Every row belongs to one group in each of 4 separate groupings. Each group adds its own fixed numbers to the row, and there is some noise. The rows also spread widely along 16 directions, which tell nothing about the answers.
In the rows, zero is written as 128.
Some rows, each with its group in each grouping after it:
[167 125 144 204 140 112  15 133 143 102 171 128 108 155  91 169 146  92
 140 149 167 183 110  77 137] => K (1) z149 z444
[165 117 177 169 119 130 114 101 182 132 111 119 110  96 149 126  90  69
 138 157 139 111 178 117 118] => H (0) z149 z139
[113  91 116 109 120 129 140 172 136 101 117 177 115 150 122  86 111 144
 119  82 118  69 145 127 152] => Y (3) z294 z42
[141  98 108 142 126 114  81 100 128 152  89 102 143 106  99 141 129 103
 136 140 134 175 134  53 159] => J (2) z36 z42
[ 92 134 113 192 152 134 111 107 184 108 118 115 109 163 110 120 107 122
 151 177  61  98 139 147  69] => T (1) z73 z444
[127 143 139 130  96 110 116 119 152 110 162 128 127 135 106 132 118 137
 155 135 143 117 125  88 122] => J (2) z73 z139
[141 114 139 103 170 132 152  79  95 130 145 156 129 164  85  88  98  95
 137 128  94 104  73 198 123] => K (3) z294 z139
[132 122 138  85 159 113 129 137 154 150 113 174 160 124 138 105 153  87
  92 141 124 119 158 165 132] => H (0) z36 z139
[113  80 114 115  64 134 107 163 156  84 166  88 142 124 109 114 135 152
 105 100 151 134 138  65 117] => Y (1) z149 z42
[168 119 171  94 129 116  99 173 101 120 166 114 126 127 109 112 158 162
  79  31 133 149 155 150 120] => T (1) z73 z444
[121 120 178 104 154 112 100 161 113  85 120 143  53 164 103 114 147 105
  95  27 110  67 123 153 149] => K (0) z294 z444
[107 199 165 135 190 135 124 112 142 128 151  72 160 127 121 151 156 169
 123 128 117 179 136 150 119] => H (1) z36 z444
[ 66 163 100 101 139 142 170 140 143 110 134 139 103 101 155  90 144 157
 121 151 166  74 152 178  64] => K (1) z36 z444
[123 123 150 108 142 125 143 104 114 103 121 152 113 163  97 114 120 110
 139 118 102  93 102 123 159] => K (2) z149 z42
[138 150 152 140 129 129  85 145 119 121 134 126 123 127 118 130 110 178
 146  92 146 146 140 114 134] => Y (0) z294 z42
[118 131 114  95 101 102  97 137 117 209  94 155 159 117 169 116  90 161
 128 143 130 174 135  65 179] => T (3) z36 z139
[ 78 149 140 139 122 117 124 107 167 132 130 141 135 135 146 122  82 110
 137 188 131 128 139 113 141] => K (2) z149 z444
[152 129 176  92  92 120  62 140 140 141 180 145 190 125 133 129 139 193
 121 156 153 190 140 119 108] => T (1) z149 z444
[ 93 143 124 108 121  83 107 138 146 118 157 146 117 175  82 119 150  92
 110 147  98 131 127  82  93] => H (1) z149 z139
[115 139  84 129 121  82 126 119 131 180 109 187 158 137 102 102  73 160
 146 156  94 138 174 106 114] => J (1) z73 z444
[ 90 142 100 139 126 102 172 134 151  98 157 114 121 139  90 122 131  98
 130 146 149 114 157  70 119] => J (3) z149 z444
[127 143 121 135 135 115  87 145  64 175 122 145 114 170 104 103 105 156
 123 124  96 180 154  82 118] => J (1) z149 z444
[106  92  73 149 130  84 125 134 170 155  94 144 171 136  84 105  80 116
 107 102  57 139 196  93 139] => H (2) z294 z444
[113 132 133  70 123 103 127 133  98 162 117 175 140 154 128 107 131 139
 125 146 119 120 126 104 152] => J (0) z149 z444
[102 142 124 115 128  85 120 139 168 129 136 115 134 122 113 135 122  86
  97  95 131 130 135 110 150] => H (0) z149 z139
[139  99 161  87 168 141 107 109 104  70 113 106  95 133  76 126 194  89
 104  71 130 115 112 140 130] => T (2) z36 z444
[125 124 107 101 115 124 109 142 151 139 135 122 173  86 141 134 161 154
 111 143 182 159 138 108 137] => K (1) z149 z42
[125 145 138  94 112 118 139 137 134 134 173 125 156 128 114 101 125 149
 114 128 136 134 149 147  82] => J (0) z149 z139
[138 129 131 159 144 146  96 111 160  83 149  88 125 131 105 154 165 108
 143 124 137 122  93 127 127] => H (2) z149 z139
[134 147 136 107 144 133 139  73 103 129  92 146 115 122 109 114 108 148
 178 149 117  96 104 150 110] => T (0) z149 z42
[111 148 125 116 133 103  67 169 112 133 189 110 138 144 108 128 151 128
  89 111 154 185 114 128 110] => Y (0) z149 z444
[121 104 143  89  77 122 108 122 149 127 131 131 149 105 144 130 124 171
 139 133 158 126 120  72 160] => Y (1) z36 z444
[183  95 157 143 117 154 150  87  71 148 139 130 122 116 132  98  61  79
 151 163 184 165 131  93 171] => Y (1) z73 z42
[149 146 162  78 114 111 113  84 113 127 193 117 185 152  58 118 127 188
 139 128  97 174  99 138  74] => K (1) z149 z139
[166 109 185 114 121 106  97 130 121 148 130 117 129 106 110 111  98  98
  96  99 142 167 196 114 123] => J (0) z73 z444
[ 96 123 170  60  77 113 148 142 145 155 106 135 155 127 165 113 109 192
 116 118 113 120 169  51 181] => K (1) z73 z444
[113 165 202  75 107 122 117 104  96 116 176 103 129 108 108 109  84 168
 120 105 177 181 140 122 107] => K (1) z36 z444
[109 130 184 168 116 132  72 166 169 121 132 151  83 162 168 104  43 113
 106  91 102 106 144 153 156] => Y (3) z149 z139

New rows. What belongs after each?
[115 140 152  72  96 121  67 167 134 158 106 152 148 141 160 131 159 195
 120 120 124 138 141  76 154] => J (0) z149 z139
[128 120 144  84 138 119 120 120 107 149 110 136 134 113 123 118 143 135
 112 110 143 137 134 121 157] => J (1) z294 z444
[130 104 133 153 144 140 146 105 140 109 124 121 123 130  87  83  82 119
 125 108  84 101 182 177  76] => J (2) z294 z444
[135 105 217 109  83 173 141 134 115 108 176  83 105 157 162  98  95 126
 115 113 143 120 119 107 151] => J (1) z73 z139
[133 113 137 126 111 130  92 134 152 118 130 135 137 128 134 130 139 156
 139 141 139 125 134 105 128] => T (1) z73 z444
[ 99  91 135  79 122 152 174 104 134 111  71 134 132 124 127  89 101 153
 141 114  96  70 133 128 146] => T (3) z294 z42
[157 105 150  91 105  91 127 127 101 137 147 126 105 132 101 117 145 114
 117  95 127 120 120  94 127] => T (1) z73 z444
[116 127 165 115 127 109 140 135 158 114 147 107 109 160 110 117 147  79
  96 115  84 103 141 109 116] => Y (0) z149 z139
[117 152 132 142 140 139 140 151 124  91 180  95 134 151 113 132 157 121
 121 128 161 152 125 100 141] => T (2) z149 z42
[103 142 119 129 184 134 124 115  78 115 166 105 102 174  77 111 171  79
 117 154 111 150  89 145  89] => Y (2) z294 z444
[140 144 135 113 134 132 110 128 125 127 131 129 148 129 107 128 153 167
 128 109 134 149 147 109 130] => J (1) z149 z139
[151 112 112 119 133 141 136 110 107 141 132 127 161 149 102 120 150 144
 143 144 122 155 125  84 141] => T (1) z294 z139
[ 79 153 119 128 143 158 149 133  97 135 125 119 114 138 169 106  93 124
 128 150 170 132 122 124 167] => K (0) z149 z444
[ 95 182 160 129 156 198 186 116 110  79 150  92 116 123 158 109 118 170
 162 148 175 100 137 167 106] => H (0) z149 z444
[139 117 152 148  92 117  77 117 168  91 138 176 106 141 100 103  78 164
 162 134 102  80 138 160  57] => T (1) z149 z42
[108 141 135  89 163 141 155 110 134 135  89 138 140 129 127 107 141 136
 119 121  94 108 145 154 130] => H (1) z73 z139
[133 113 119  83  93 115 138  96  47 135 116  83  80  97  80 106 132  97
 137 112 175 150 122  38 112] => J (2) z149 z42
[157 112 129 118 162 141 138  81 101 119 129  84 141 133  63 113 143  94
 118 112 108 158 137 134  93] => K (0) z149 z139
[124  87 109  94 125 127  91  98 106  99 117 186 130 147  81 112 130  89
 146 173 165 136 107  96 136] => T (1) z73 z444
[ 89 153 143 129 106 109 111 206 133 131 182 128 129 142 158 113 113 139
  80  90 169 168 177  76 170] => Y (2) z36 z444
[181 134  97 136 164 117 165  67  69 176 111 113 134 133  78 121 163 132
 167 175  85 148 132  96  83] => T (1) z149 z444
[101  82 120  58 137 125 130 142 111  81 100 160 137 140  72  85 125 107
  77  57 129 118 173 130 144] => K (0) z149 z444
[180  80 170  96 106 140 127  55 101 126 110 118 139 113  92 122 123 132
 165 147 135 134 120  76 141] => J (1) z36 z444
[149 112  79 139 123 103 107 145 154  99 156 129 123 111  98 140 165 122
 122  68 168 107 100 127 138] => T (1) z36 z139
[124 172 125 144 181 169 161 111 142 100 152 128 152 101 130 123 152 129
 140 167 209 147 162 162 117] => K (1) z294 z139
[111 104 118  97 135 119 101 137 149 118 116 139 132 106 116 116 159 117
  99 120 152 120 129 138 121] => K (1) z294 z42
[135 137 192 127 161 134 118 111 151  73 171  77 130 107 112 155 132 107
  98  57 186 147 101 161 192] => K (1) z36 z444
[121 133 142 140 124 133 125 124 132 111 150 121 129 140 106 114 121 140
 148 151 127 133 157  98  94] => H (2) z294 z444
[119 114  70 101 113 129 138 160 131 111 136 168 143 121 133 122 180 173
 135 122 171  93 124 103 149] => Y (1) z149 z444
[ 98 194 147 187 159 137 148 140  98 157 113  78  62 151 133  97  74 167
 139  93  74 124 173 129  88] => J (1) z294 z42
[107 133  85 140 139  91 166 168 136 139 147 111 105 138 119 119 159  88
 106 124 129 112 154  75 130] => Y (3) z73 z444
[116 142 150  91 128 116  76 122 141  98 151 138 129  98 128 149 170 109
 123 144 209 142  95 132 143] => T (2) z149 z444
[154 107 137 105 152 151 118 136  88 136 108 138 126 126 141 109 132 137
 119  81 140 120 105 153 178] => Y (0) z36 z42
[ 65 159 140  94 104 145 156 143 115  96 161 134 130 146 121  78  83 183
 134 130 139 124 170 131  80] => T (2) z73 z444
[129 148 154 148 125 117  78  97 116 114 163 139  90 143  95 112  87 126
 169 168 138 125 106 157  49] => T (0) z294 z444
[145 134 164 121 132  95 118 127 118 114 153 171 118 170  86 113  97 114
 135 102 101 108 129 132 132] => H (0) z149 z444
[108 165  96 146 142  77 126 129 132 212 119 135 153 125 136 116  95 141
 121 159  85 165 170 111 119] => K (2) z73 z444
[188  95 188 113  84  91  55 144 149 137 180 119 153 115 111 137 140 117
 108 124 146 167 146  93 106] => H (0) z149 z444
[153 111 145 157 115 113 133 135 128 159 123 113  76 116 161 109 103  76
 125 127 138  86 125 121 136] => J (0) z36 z42
[106 127 131 138 130 131 108 109 144 119 114 116 129 136 125 126 102 135
 144 129 112 123 102 121 150] => T (2) z36 z42
[141 102 110 157 129 149  82 147 130 141 149 102 155 122 146 120 119 127
 118 135 162 159 109 144 137] => J (0) z36 z42
[101 130 136  86 164 162 190 124 123 105 147 108 158 140 126  99 162 130
 106 133 118 114 140 167 127] => Y (2) z73 z444
[132  97 170  54  94 151 126 110 113 133 118 106 151  99 154 122 147 169
 136 132 167 126 112  95 158] => K (0) z294 z444
[125 133 100 161 156 121 154 144  84 128 166 121  87 156  98  81  82  99
 117  92 122 111 110 173 102] => J (3) z36 z42
[122 100 134 164 149 165 137 103 164  31 131  70  99 130  75 131 137 106
 144  98 123  83 128 133  98] => H (3) z149 z444
[131  96  89  97 118  93  77 126 164  79 121 167 179 142  28 129 166 159
 132 105  96 135 153  96  95] => T (2) z149 z42
[ 85 175 127 134 156 136 121 183 152  96 124 149  79 160 152 127 196 171
 127 109 108  52 142 146 113] => J (2) z149 z444
[113 118  56 155 135 149 161 120 137 138 136 122 176 107 138 102  59 132
 131 110 166 142 128 154 172] => Y (0) z36 z139
[ 94 110 127  87 143 163 133 120 137 131 137 154 183 134 141  81 123 118
 108 222 139 150 141 171  86] => K (3) z149 z42
[ 69 150 155 109 117 101 134 162 181 118 140 109 119 127 163 127 118 128
  85  80 120  98 134 137 172] => T (2) z149 z444
[186  67 152 106 137 121 116  95 130 136  95 113 152 110  89 122 145  69
  97  89 113 159 163  93 167] => T (2) z36 z139
[ 89 126 110 130 166 127 145 130 134 136 112 133 130 161 137 121 130 109
 115 130 106 114 106 129 186] => T (1) z294 z444
[111 114 113 144 157 158 138 121 130 124  88 117 134 187 106 103 118 145
 140 131  40 118 150 102 123] => T (3) z73 z139
[141  92 187 102 140 154  95  70 103 150 121 123 147 160 116 110 104  65
 129 193 114 170  93 122 150] => J (0) z294 z139
[125 156 151  99 151 108 134 151 159  91 155 140 164 121  95 140 169 151
 104  89 159 148 167 111 157] => Y (1) z36 z42
[112 144 124 123 124 136 150 155 148 144 131 123 130 129 159 107 135 156
 117 134 119 110 159 119 113] => K (3) z149 z139
